The same things were measured in two ways. Each way mixes the same 9 hidden numbers, adds some noise and spreads widely along 5 directions of its own, which tell nothing about the thing.
Some things both ways: the first way, then the second way.
[-0.19 -1.93 -0.64 -2.43 -0.08  2.10 -0.32  0.49  0.23  0.70 -1.25 -1.71
  0.06  0.76  0.17  0.81  2.85]
[ 1.66  1.27 -1.45  2.69  3.29 -3.28 -1.94 -0.71 -1.09  2.91  2.21 -1.92
 -0.26 -1.38  3.08]

[-0.64 -1.65  0.37 -0.71 -1.01  1.39  2.71  0.98 -2.01  0.11  0.19 -0.59
 -1.63  1.34  3.93 -0.79  3.54]
[-0.43 -3.87  1.79  1.45  0.41 -1.88  1.08 -1.94 -0.37  1.16  0.43  0.88
  0.57  1.03  4.05]

[ 1.23  2.33  3.11 -3.42 -0.84 -0.58  1.70  2.59  1.22  0.91  0.39 -2.03
  0.29 -0.28 -1.79  0.55  1.58]
[-1.63  2.81 -1.10 -0.69 -1.52 -0.09  1.61  2.46 -0.03 -2.76  1.44 -4.45
  1.64 -1.48 -0.29]

[-0.05  0.69  1.55 -2.26  0.50 -0.16  0.92  0.70  0.51  0.29 -0.52  0.81
  0.87  0.13  1.78 -0.66 -2.20]
[-3.10 -5.02  2.39  0.61 -2.76 -0.90  2.36 -1.41 -0.97  0.16 -0.80  3.44
  0.81  2.06  2.16]

[ 0.52 -1.22 -2.47  1.31  2.49  0.17 -2.54 -0.84  1.51 -2.23  0.59  0.92
 -1.02  0.70 -0.66  0.26 -1.42]
[-2.29  3.18 -0.78 -0.16  2.42 -0.64  1.82 -0.04 -0.40 -2.34 -2.13 -0.73
  0.09 -0.87 -0.46]

[-1.47  0.24  1.71 -1.09 -1.74 -4.64  3.08  3.24 -0.63  2.66  1.81 -0.84
 -1.53 -1.06 -1.97 -2.17 -2.04]
[-1.65 -1.36  0.30  2.17 -3.93  1.59  0.51 -0.99  0.04 -0.44 -0.62 -0.02
 -1.84  0.79 -0.03]

[-1.02  1.20 -1.21  2.35 -0.99  1.80 -1.02 -1.03 -1.74 -0.39  0.92 -0.50
  0.32 -0.85  2.94  1.12  2.31]
[-1.36  3.71 -0.29  1.29  2.91 -1.47  3.33 -0.87  0.90  1.49  1.71 -3.53
 -0.08  0.69  1.05]

[-0.16  0.79  1.31 -1.03 -4.44 -2.36  3.62  2.50 -0.72  1.37 -0.09 -1.17
 -1.84 -0.84  2.57 -1.38  0.05]
[-1.18 -5.25  2.25  0.72 -3.29  1.42 -0.33 -4.10 -0.01  2.48  1.24  2.89
  1.04  3.70  3.95]

[ 1.21 -1.11  1.76  0.62  1.99 -1.43  0.99  1.10  1.62 -0.54  1.77  0.36
 -0.58  0.51 -0.80 -1.77  0.31]
[ 2.46 -3.44 -1.39  0.80 -3.29 -1.87  0.11 -1.16 -0.61 -2.28 -3.00  0.65
 -0.32  0.21  0.27]

[ 1.76  5.00 -1.24  0.51 -2.90 -2.59 -0.66  1.33  1.50  0.56  0.98 -1.63
 -0.89 -1.12 -1.28  0.89  0.24]
[-1.55  3.98 -1.57 -0.49 -1.36  0.05  1.76 -0.70  0.30 -1.75 -1.78 -2.63
  1.41 -0.74 -0.47]

[ 0.01 -0.72  0.05 -1.12 -0.50 -0.30  0.94  0.06  1.27  0.06  0.22  0.07
  1.06  0.54  2.29 -1.28 -1.51]
[-0.57 -1.00 -0.45  0.15  2.04 -0.20 -0.14 -1.86 -0.68  2.94  2.63  0.59
  0.14 -0.37 -0.84]

[-1.10 -0.28 -3.26 -0.85 -1.48  0.13  2.48 -0.02  0.26  0.91 -1.07 -0.74
  1.91 -1.46  1.52 -0.68  1.43]
[ 1.26 -2.14 -0.35 -1.43 -3.80  1.43 -1.43 -0.99  1.42 -1.13  1.52  0.20
  0.13  0.01 -1.20]

[ 0.38  0.43 -2.74  3.11  0.24  0.56 -2.72  0.07 -0.87  2.47 -0.13  1.36
 -1.58 -0.19 -0.03  0.13  0.26]
[ 0.87 -3.00 -1.26  3.57 -3.40 -1.06 -0.68 -1.03 -1.15 -0.79 -0.39  0.35
 -0.44 -0.49  0.95]

[ 1.26  0.71  3.20  1.53 -0.13  1.95 -1.14  1.23 -0.48 -0.93  2.77  0.43
 -1.43  1.13  3.12  0.52 -0.16]
[ 1.22 -1.75  0.08  1.73  0.78 -1.34 -1.04 -1.51 -0.58  2.26  0.20  2.14
 -0.57  1.29  2.58]

[ 1.90 -3.35  3.06 -2.03 -1.86  0.18  0.21  3.19 -0.33  1.73  2.20  0.44
 -1.66  0.62  0.20 -1.28 -0.78]
[ 0.59 -2.83  2.23  2.94  1.83 -0.32 -1.52 -2.97 -1.79  3.91  1.83  1.80
 -0.80  0.44  4.52]

[ 0.95  0.31  2.07 -1.74 -0.88 -2.12  1.08  2.33  1.44  0.38  0.61 -0.78
 -1.55 -0.22 -0.91 -0.78 -1.09]
[ 0.11 -2.51 -0.88 -0.42 -2.15 -0.92 -1.80 -0.73 -1.91 -1.10 -0.89  1.99
 -0.47 -0.30 -0.61]

[-1.85  1.68 -3.29  0.76 -2.06 -3.14  2.24  2.71 -0.86  2.91  1.01 -1.27
 -2.51 -0.45 -1.42 -1.02 -0.90]
[ 1.26 -2.61  0.72  2.34 -4.16  1.16 -3.18 -1.69  1.06  1.53 -0.45  3.10
 -1.05  0.44  2.77]

[ 0.58 -1.90  2.26 -2.03  0.50 -0.08  0.46  1.75  2.15 -0.64  0.95 -0.27
  1.09  0.84 -0.35 -0.87 -1.11]
[ 0.52  0.85 -1.67 -1.13 -1.31  0.57 -1.10 -0.32 -0.31 -0.21 -0.91  0.59
  0.17 -1.36 -2.09]

[ 1.52 -0.33  1.48 -1.26 -1.57  0.42  0.28  1.43  1.33 -0.15 -0.07 -0.74
 -0.01 -0.37  0.61  0.23  0.19]
[ 0.83  2.09 -1.78  0.46 -0.13  0.76 -1.51 -0.46 -0.26 -1.26  0.25 -0.65
  0.61 -0.66  0.03]

[-0.11  0.72 -1.57 -0.49 -2.43 -1.89  1.32 -0.24 -0.43 -1.09 -2.36 -0.79
 -1.02 -1.23  0.94  0.24  2.48]
[-0.25  1.64 -1.06  0.00 -1.65  1.53  1.30 -1.20  0.56 -0.98  0.03 -2.53
  1.96  1.64  1.60]

[ 0.98 -1.35  1.46  0.84 -2.41  0.20  1.14  2.37 -0.30  0.67  2.13 -0.12
 -1.80 -0.07  1.86 -1.08  0.30]
[ 0.39 -2.44 -1.07 -0.90 -3.67  1.58 -2.00 -0.87 -0.88 -2.69 -0.29  1.37
 -0.85 -0.64 -2.53]

[-2.44 -1.17 -3.46  0.79  1.84  0.48 -1.48  0.15 -0.06  1.30  0.02  0.11
  0.86 -0.42 -1.92  0.03 -1.78]
[-0.28 -1.18 -0.24 -0.11 -3.67  0.97 -1.70  0.14  0.65  1.05  1.32  1.34
 -0.85 -0.17 -0.87]

[-0.52 -0.85  1.14 -1.06 -0.51  0.96  2.26  0.99 -0.24 -0.37 -0.01 -1.47
  0.62  0.21  1.41 -0.22  3.08]
[ 2.01 -0.47 -1.27  1.45 -0.25 -3.31  0.11 -1.08 -0.23 -0.24 -1.94 -0.06
 -0.86 -0.68  0.99]

Other things, the second way, with their names:
<9>: [ 0.92 -2.14 -0.86  0.04 -2.49 -2.06  0.47 -2.16 -1.13 -2.14 -3.82  0.69
  0.16  0.14  0.74]
<315>: [ 0.33 -1.08 -0.80  1.63  2.45 -5.30  0.32 -1.91 -2.00  0.49 -1.68 -0.56
 -2.80 -2.28 -0.58]
<715>: [ 1.69 -4.36 -1.32  1.10 -2.94 -2.25 -1.40 -2.18 -1.47  1.57 -0.40  1.60
  0.06 -0.13  0.57]
<368>: [-0.75 -1.07 -1.77 -1.13 -1.44 -5.21  1.99 -0.71 -2.05 -1.10 -4.93  2.08
 -1.49 -0.03 -2.56]
<671>: [ 0.68 -0.48 -1.77  2.33  1.58 -3.65 -1.83 -0.59 -1.46  2.17 -1.83  1.31
 -1.70 -0.80  1.45]
<137>: [-0.27 -1.00 -1.38 -0.24 -4.85  0.54 -0.86 -0.66  0.49 -4.25 -4.85  3.62
  0.51  1.28  0.14]
<763>: [ 0.65  1.26  0.44  1.70  1.31 -3.13  4.42 -1.95  0.28  3.28 -1.89 -0.10
  0.33  1.47  2.45]
<438>: [-2.51 -3.65 -0.63  0.38 -4.65 -0.75  2.84 -0.40 -1.40 -2.54 -1.59  0.16
  0.62 -0.75 -2.42]
<4>: [-1.50 -5.24  0.96  1.58 -2.43 -1.26 -0.59 -3.88 -1.20  1.05  0.07  2.06
  0.88  2.79  4.23]
<528>: [-3.00  1.33 -1.08  2.86  1.27 -2.39  1.76 -1.78 -1.41  2.30  1.25 -2.69
  1.24 -0.65  1.92]
<503>: [-0.50  1.98 -1.02  0.32  1.43 -0.26 -1.71  1.10 -1.27 -0.95  0.92  0.15
 -1.00 -2.02 -1.03]
<173>: [-2.64  0.87  0.38  2.12 -1.01 -2.87  2.76  0.64 -0.97 -1.47 -1.49 -1.70
 -0.61 -2.21  0.48]
<39>: [-2.41  1.58 -0.02 -1.70 -4.40  1.18  3.43  0.38  0.96  0.40 -0.65 -0.31
  2.59  1.13 -0.54]
<364>: [ 2.63 -0.66 -2.66  1.72 -2.25 -3.01 -1.74 -0.45 -0.60 -0.03 -0.84 -1.13
 -1.52 -1.82 -0.82]
<444>: [-1.13  1.57 -1.17  2.41  0.80 -0.62  1.30 -1.36  0.06  3.87  0.98 -1.89
  1.45  1.84  3.57]
<678>: [ 1.39 -2.75 -0.32 -1.95 -3.45  1.62 -0.72 -1.19  0.13 -1.11  0.96  1.03
 -0.56  0.92 -2.30]
<286>: [ 0.70  0.68 -1.73  0.55 -3.88  2.43 -3.58 -0.08  0.98 -3.79 -0.99  0.41
 -0.32 -1.28 -0.59]
<72>: [-0.70 -2.15 -0.47  2.85  1.45 -3.53 -0.12 -0.35 -2.10 -1.92 -2.03  0.27
 -2.49 -3.35 -0.55]
<697>: [-1.94  1.65 -1.50 -0.97 -3.87  3.60  0.09  0.20  1.66 -0.07  0.27 -0.95
  1.70  1.10 -0.74]
<203>: [ 0.60 -4.06  1.06  2.33 -1.78  0.19  1.35 -1.68  0.23  1.51  4.10 -2.11
 -0.14  2.07  2.67]
<621>: [-3.08 -0.25  0.77  0.37 -1.83 -0.75  2.10  0.39 -1.08 -2.51 -1.16  0.51
 -0.49 -0.96 -1.00]
<458>: [-0.86 -0.36 -0.77 -1.59 -0.29 -1.20  0.87  0.02 -1.09 -1.47 -1.51  0.88
 -1.38 -1.08 -3.31]
<55>: [ 0.62 -1.88  0.12 -2.08 -2.92 -0.77 -0.56  0.43 -0.18 -0.55  0.21  1.81
 -0.45 -0.14 -1.51]
<726>: [-1.09 -0.25 -0.66  1.46 -5.86  2.22  1.97 -1.93  1.67 -1.86 -0.65 -2.33
  0.63  2.31  0.69]
<20>: [ 0.80 -0.09  1.07 -1.41 -0.72  1.66 -0.37 -0.17  0.97 -0.78  1.90 -0.24
  1.19  1.03  1.97]
<355>: [-3.70  0.33  1.42 -1.74  0.11 -1.08  5.15 -0.40 -0.22 -0.88 -0.68 -0.86
  0.92  0.88 -0.67]
<415>: [-0.12 -0.50  0.76 -1.62 -1.48  1.88 -2.04 -1.31  1.25  0.92  2.44  0.65
  2.36  0.74  2.65]
<606>: [ 0.28 -1.71  0.53 -0.59 -0.69 -0.21 -1.16 -0.17 -0.32  1.08  2.88 -0.19
  1.89 -0.08  2.62]
<400>: [ 0.21 -3.98  1.10  0.57 -0.08 -1.35 -1.07 -1.68 -1.77  2.95  2.13  2.17
 -1.28  0.36  0.83]
<90>: [ 1.53  0.85 -1.25 -0.38 -4.30 -0.37 -0.72 -0.81  0.72 -1.64 -4.27  1.53
 -1.69 -1.21 -2.35]
<14>: [-2.93  0.50  0.12  2.67 -4.54  3.07  0.93  0.02  0.76 -1.23 -2.17 -0.55
  0.41 -0.17  1.47]
<403>: [-0.51  1.67  2.57  0.30  1.43  1.54  1.74 -0.02  0.40  1.75  1.14  1.06
  1.33  0.80  3.18]
<506>: [-1.01  0.33  1.49 -0.09  0.48  1.40  1.43 -1.62 -0.30  1.10  2.32 -1.28
  2.29  0.25  2.47]
<313>: [ 1.62 -2.41  0.76  2.43  1.26 -1.60 -0.18 -1.26 -0.71  2.40  1.63  0.80
 -2.16 -0.02  1.08]
<690>: [-1.72 -1.39  0.66 -1.24 -0.11  0.67 -0.39 -0.99 -0.44  3.97  2.27  0.70
  0.09  0.00 -0.23]
<710>: [ 2.33  0.52  0.22  0.72  1.36 -1.78 -1.07 -1.66  0.28  2.64  0.52  1.22
  0.02 -0.47  2.03]
<31>: [-0.18  3.36 -1.76  1.07 -0.14  0.43  1.05  0.24  1.46 -0.85  1.06 -5.50
 -0.13 -0.47  0.64]
<316>: [-0.90  1.41 -0.07 -1.28  1.09 -0.33  1.44 -1.60 -0.08  2.61  0.93  0.48
  2.70  1.92  2.07]
<562>: [-1.15  0.80 -1.98  1.55 -1.46  1.59  0.37 -0.99  0.43  0.45  2.42 -3.70
  1.11  0.25  0.23]
<351>: [-0.84  2.47 -0.14 -0.70  2.67 -1.23  2.23 -1.30 -0.87 -0.20 -0.37 -1.50
  1.56 -0.30  1.08]
<328>: [-1.92  4.97 -1.54  2.30  0.96 -0.40  1.65 -0.14  1.04 -1.58 -0.23 -4.05
 -0.70 -0.90  0.14]
<212>: [-1.89  1.57  0.90 -1.00 -0.90 -0.11  4.24  1.00 -0.50 -3.44  0.46 -2.93
  0.77 -0.48 -0.81]
<502>: [ 1.10 -3.96  0.77 -0.27 -1.57  0.16 -0.38 -3.15 -1.38  4.01  2.80  0.29
  2.49  2.77  4.06]
<794>: [ 1.27 -1.42 -0.94  2.70 -3.57 -0.37 -2.14 -0.73  0.28 -0.63 -0.67  1.41
 -1.26  0.26  1.16]
<52>: [-0.69  0.14  0.87 -1.97  0.78  1.16  0.80  0.24  0.17 -2.25  1.04 -1.47
  0.47  0.23  0.36]
<614>: [-0.56  2.79 -1.39 -0.92 -0.28  0.88  1.94 -0.01 -0.24  0.82  0.27 -1.29
  0.62 -0.83 -2.67]
<343>: [ 1.17 -3.45  3.46  1.64  1.45 -2.28  1.44 -2.33 -0.18  2.19 -1.20  2.84
 -0.64  1.34  5.04]
<389>: [-0.65 -0.91  0.61  0.33  1.86  0.66 -1.77 -0.81 -1.52  2.52  3.17  0.87
  0.34 -0.76  1.26]
<250>: [-2.15  0.30 -1.52  0.19 -1.90  0.59  1.99 -1.35  0.19  0.61  0.09 -1.14
  1.85  1.19 -0.30]
<51>: [-3.63 -1.17  1.55  2.12 -0.64  1.86 -0.18 -0.18  0.00  1.12  2.77 -0.01
  0.62  1.75  3.97]
<371>: [ 0.06  0.22  0.02 -1.37 -3.57 -0.93 -0.64  0.38  0.58 -2.75 -2.99  2.44
 -0.62 -1.31 -1.21]
<406>: [-2.07 -1.95  1.34  1.49  0.05 -1.60  2.55 -1.63 -1.55  1.36  0.13  0.81
  1.90  0.90  3.09]
<41>: [ 0.85 -0.39  0.70  0.62 -0.78 -1.99 -0.23  0.28 -0.20  0.98  0.53 -0.03
 -0.40 -0.39  2.19]
<795>: [-0.54  2.25  0.68  2.38  2.89 -1.49  2.51 -1.94  1.17  1.43  0.49 -3.45
  0.51  0.18  4.13]
<99>: [ 0.36  2.05 -2.66 -2.09 -1.76 -1.15  0.03  0.11 -0.11 -2.44 -1.38 -0.79
 -0.71 -0.91 -3.93]
<304>: [-1.00  2.37 -0.14 -0.50  1.87 -0.82  0.89  1.65 -0.47  2.78  1.46 -0.55
  0.71 -2.09 -0.37]
<724>: [-1.24  3.66  0.00  0.50  2.50 -2.10  1.90  0.77  0.20 -1.78 -2.14 -0.68
 -2.05 -0.69 -0.30]
<197>: [-1.74 -1.32 -0.63 -0.88 -2.17  1.24 -1.06 -2.36  1.19  0.93  1.21  0.24
 -0.01  2.25  0.14]
<94>: [-0.72  0.89  0.88 -0.42  1.98  1.24 -0.32  0.15 -0.79  2.62  3.75  0.15
  0.60  1.31  1.82]
<416>: [ 1.63 -1.17 -2.17  0.78 -1.01 -2.22 -1.30 -0.68 -0.60  4.38  1.47  1.36
  0.92  0.95  0.96]
<295>: [ 0.68 -3.91 -0.98 -0.39 -3.79 -0.50 -0.47 -1.94 -1.72 -0.13  0.62  0.90
  0.29  0.99 -1.00]
<34>: [-3.25  0.97  0.99 -0.36  0.22 -2.00  4.62  0.21 -0.32 -1.75 -1.84 -0.59
  1.47  0.89  1.57]
<433>: [-1.48  0.08  0.88 -1.23 -0.97  0.70  1.45  0.51 -0.20 -1.32  0.54 -1.85
  0.84 -1.81 -0.26]
<535>: [-3.07  3.41  1.08 -0.88  0.98  0.23  3.12 -0.07 -0.22 -0.42 -1.26 -0.63
  2.03 -1.26  0.46]
<73>: [ 0.84  0.58 -1.45 -0.03  0.18  1.21 -2.27 -0.31  0.22 -3.01  2.68 -1.53
 -1.28 -0.70 -1.59]
<242>: [ 1.95 -4.44 -2.37 -0.87 -2.79 -3.04 -2.01 -1.79 -1.54  1.90 -0.45  1.85
  0.56 -0.68 -1.31]
<633>: [ 0.99  1.22 -3.04  0.00 -2.42  1.56 -0.38  0.12  0.80 -3.47  1.01 -3.35
  0.09 -1.05 -2.88]
<617>: [-0.34 -1.51  1.46  3.01  1.63 -3.71  3.32 -1.65 -1.68  2.07  0.09 -1.14
  0.11 -0.30  3.38]
<208>: [-3.00 -2.71  1.53 -1.71 -1.23  2.16  0.29 -1.12 -0.64  2.21  3.93  1.70
  0.94  2.41 -0.01]
<718>: [ 1.59 -2.78 -0.83  2.36 -0.43 -1.27 -1.64 -0.99 -1.08  1.30  1.09  0.89
  0.57  1.07  3.22]

Some of these things the first way, each followed by its name:
[ 0.80  0.70  4.94 -0.62 -0.88 -2.43  1.20  3.64  1.13  1.02  3.34 -0.26
 -1.05 -0.42 -0.59 -1.97 -4.29]
<208>
[-0.78  2.30  2.07 -1.53 -0.16  0.42  0.43 -0.82  0.48 -2.55 -0.62 -1.30
  1.47 -0.14  2.14  1.26  0.80]
<368>
[ 0.92 -3.40  2.36 -1.84 -1.32  1.92  0.28  1.75  0.61  1.26 -1.17 -1.17
 -0.34  0.38  1.40 -0.65  1.15]
<4>
[-1.25 -4.12 -2.30  1.02  1.36  0.31  0.75  0.91 -0.72  0.62  1.18 -0.50
 -1.17  0.59 -1.40 -1.05  3.06]
<795>
[-2.54  0.38 -1.86  0.14 -1.43 -2.63  3.29  0.21 -1.84 -1.05  0.26 -0.68
 -1.85 -0.31  2.27 -0.85  1.27]
<458>
[ 2.38 -1.77  2.53 -0.89  1.62  4.89 -5.13  0.35  0.35  0.43  1.32  1.67
  1.02  2.56  1.56  1.27 -1.36]
<14>
[ 0.74  4.23  2.34 -2.65 -2.56 -1.67  1.91  2.20  0.31  1.56  0.82 -0.61
  0.04 -1.17  0.41 -0.13 -1.72]
<621>
[-0.45  1.61 -1.40 -1.28 -3.02 -2.77  3.65  1.08  0.98  1.36 -0.11 -1.93
 -0.38 -2.65  0.17 -1.18  0.17]
<73>
[ 0.48  0.74  1.04  1.23 -0.86  2.37 -1.15  0.09  0.46 -1.27  1.36 -1.10
  1.20 -0.58  1.78  1.33  1.15]
<99>
[-1.83 -2.39 -0.22 -3.47 -0.66 -1.91  3.86  1.57 -1.42 -1.28 -1.88  0.80
  0.06 -0.61  0.15 -1.16 -0.78]
<403>
[ 1.87  1.80 -0.81  0.70 -1.18 -0.28 -2.55 -0.80  1.14  0.42 -0.65  1.01
  0.77 -1.51  0.80  0.51 -0.97]
<295>
[ 0.25  2.97  0.12 -1.01  0.88 -0.38 -1.30 -0.12  0.85 -0.92  0.80 -1.04
 -1.09  1.49  0.72  1.20 -0.37]
<671>
[-0.36  1.10 -1.09  2.91  0.80 -0.81 -0.54 -0.15 -1.06 -0.91  2.32  0.96
 -1.32 -0.19  0.82 -0.12 -0.11]
<355>
[-0.88  0.60  0.89 -1.04 -0.27  0.84  1.71  0.04 -1.26 -1.56 -0.94 -0.38
 -0.41 -0.02  2.41  0.83  2.09]
<34>
[ 0.12 -2.03 -0.95 -0.54  1.33 -0.72 -0.44  0.78  1.91  1.24 -0.65  0.09
  0.57  0.36 -1.60 -1.19 -0.29]
<715>
[ 1.05 -1.17  1.58  0.89  1.31  1.26 -1.13  0.27 -0.09  2.15  1.85  1.24
  0.97 -0.75  0.18 -1.08  0.02]
<203>
[-0.59 -2.76 -0.70 -0.92 -2.54  1.57  2.05  2.44 -0.42  1.08 -0.63 -1.98
 -1.33  0.13  1.50 -0.19  2.48]
<286>
[-2.75 -3.75 -3.67  0.58  2.13 -4.25  3.57  1.10 -1.34 -0.50  0.72  1.12
 -2.44 -0.39 -2.65 -2.74 -0.16]
<343>
[ 2.53  1.46  0.03 -1.14 -0.75 -0.97 -0.62 -0.23  2.25 -0.91  0.11 -0.14
  0.17 -0.43 -0.22  0.33  0.59]
<9>
[ 0.53 -1.15  0.81  2.65 -0.53 -0.73  1.25  2.24  0.27  1.28  2.43 -0.91
 -1.38 -0.13 -0.10 -1.48  1.63]
<633>
[ 2.53 -0.03  1.57 -1.72 -0.85  0.37 -0.52  0.51  1.71 -1.80  0.43  0.06
  0.31  0.07  0.62  0.41  0.39]
<351>
[-0.12 -4.15  1.33 -0.45  0.67  0.40 -0.71  3.08  0.98  2.84  0.06 -1.31
 -0.98  1.14 -2.49 -1.16  0.57]
<528>
[-1.96 -2.13 -1.21 -0.87  2.14 -1.89  0.34  0.36  1.64 -0.51 -1.02 -0.32
  0.44  0.49 -2.09 -0.94 -1.72]
<697>
[-0.27  0.29 -0.10 -1.34  0.01 -1.59 -0.70 -0.02  0.19 -1.41 -0.34  0.85
 -0.90 -0.96 -0.67  0.13 -2.36]
<94>
[ 0.64  5.18 -1.91  0.11 -1.70 -0.39 -1.62 -1.52  1.94 -0.39  0.75 -1.45
  0.77 -0.58  2.52  1.29 -1.19]
<197>
[ 0.05 -1.33 -2.39 -0.64 -1.07  0.35 -1.00  0.26 -0.64  0.37 -0.57  0.61
 -1.84  0.73  1.20  0.30 -0.32]
<389>
[ 0.34 -1.41 -2.53  1.80  3.19 -0.50 -2.19 -0.19  2.53  0.01  0.37  0.12
  0.28  1.42 -1.80 -0.72 -0.46]
<242>
[ 2.83  0.24 -0.49  1.38 -0.54 -0.54 -3.21 -0.12  0.63 -0.64  0.28  1.26
 -1.56 -0.07 -0.40  0.43 -0.06]
<502>
[ 2.06  1.83 -2.32  2.90  0.77  0.85 -4.74 -1.26  1.18  1.18  1.21  0.55
 -0.54  0.39  0.34  0.85 -0.36]
<562>
[-0.20  3.86 -3.48 -3.11  0.64 -1.61 -2.14 -1.65  1.47  0.71 -2.56  0.45
 -0.12 -0.63 -0.83  1.15 -3.54]
<51>
[ 0.98  2.00 -0.63  0.06  0.82  1.01 -2.08  0.19  1.89  1.51  0.84 -0.99
  1.63 -0.23 -1.54  0.72  0.39]
<364>
[-1.63  0.56 -2.05  0.53 -1.71  1.06  0.42  0.64 -1.73  1.57 -1.12 -0.94
 -0.62 -0.88  1.69  0.59  1.43]
<794>
[ 0.27  0.06  0.63 -2.36 -0.37  2.59 -1.18 -0.29  1.43  0.52 -0.46 -1.31
  2.90 -0.85  0.51  0.97  0.50]
<328>
[ 1.76 -1.06  0.70 -2.01  0.37  3.08 -0.82  0.86  0.76  0.06 -0.19 -0.12
  0.47  1.04  0.84  0.82  1.46]
<606>
[ 0.77 -2.58 -1.59 -1.46  0.47  3.56 -1.47 -0.49 -0.84 -0.62 -0.11  0.98
  0.73  1.38  1.72  0.74  2.25]
<433>
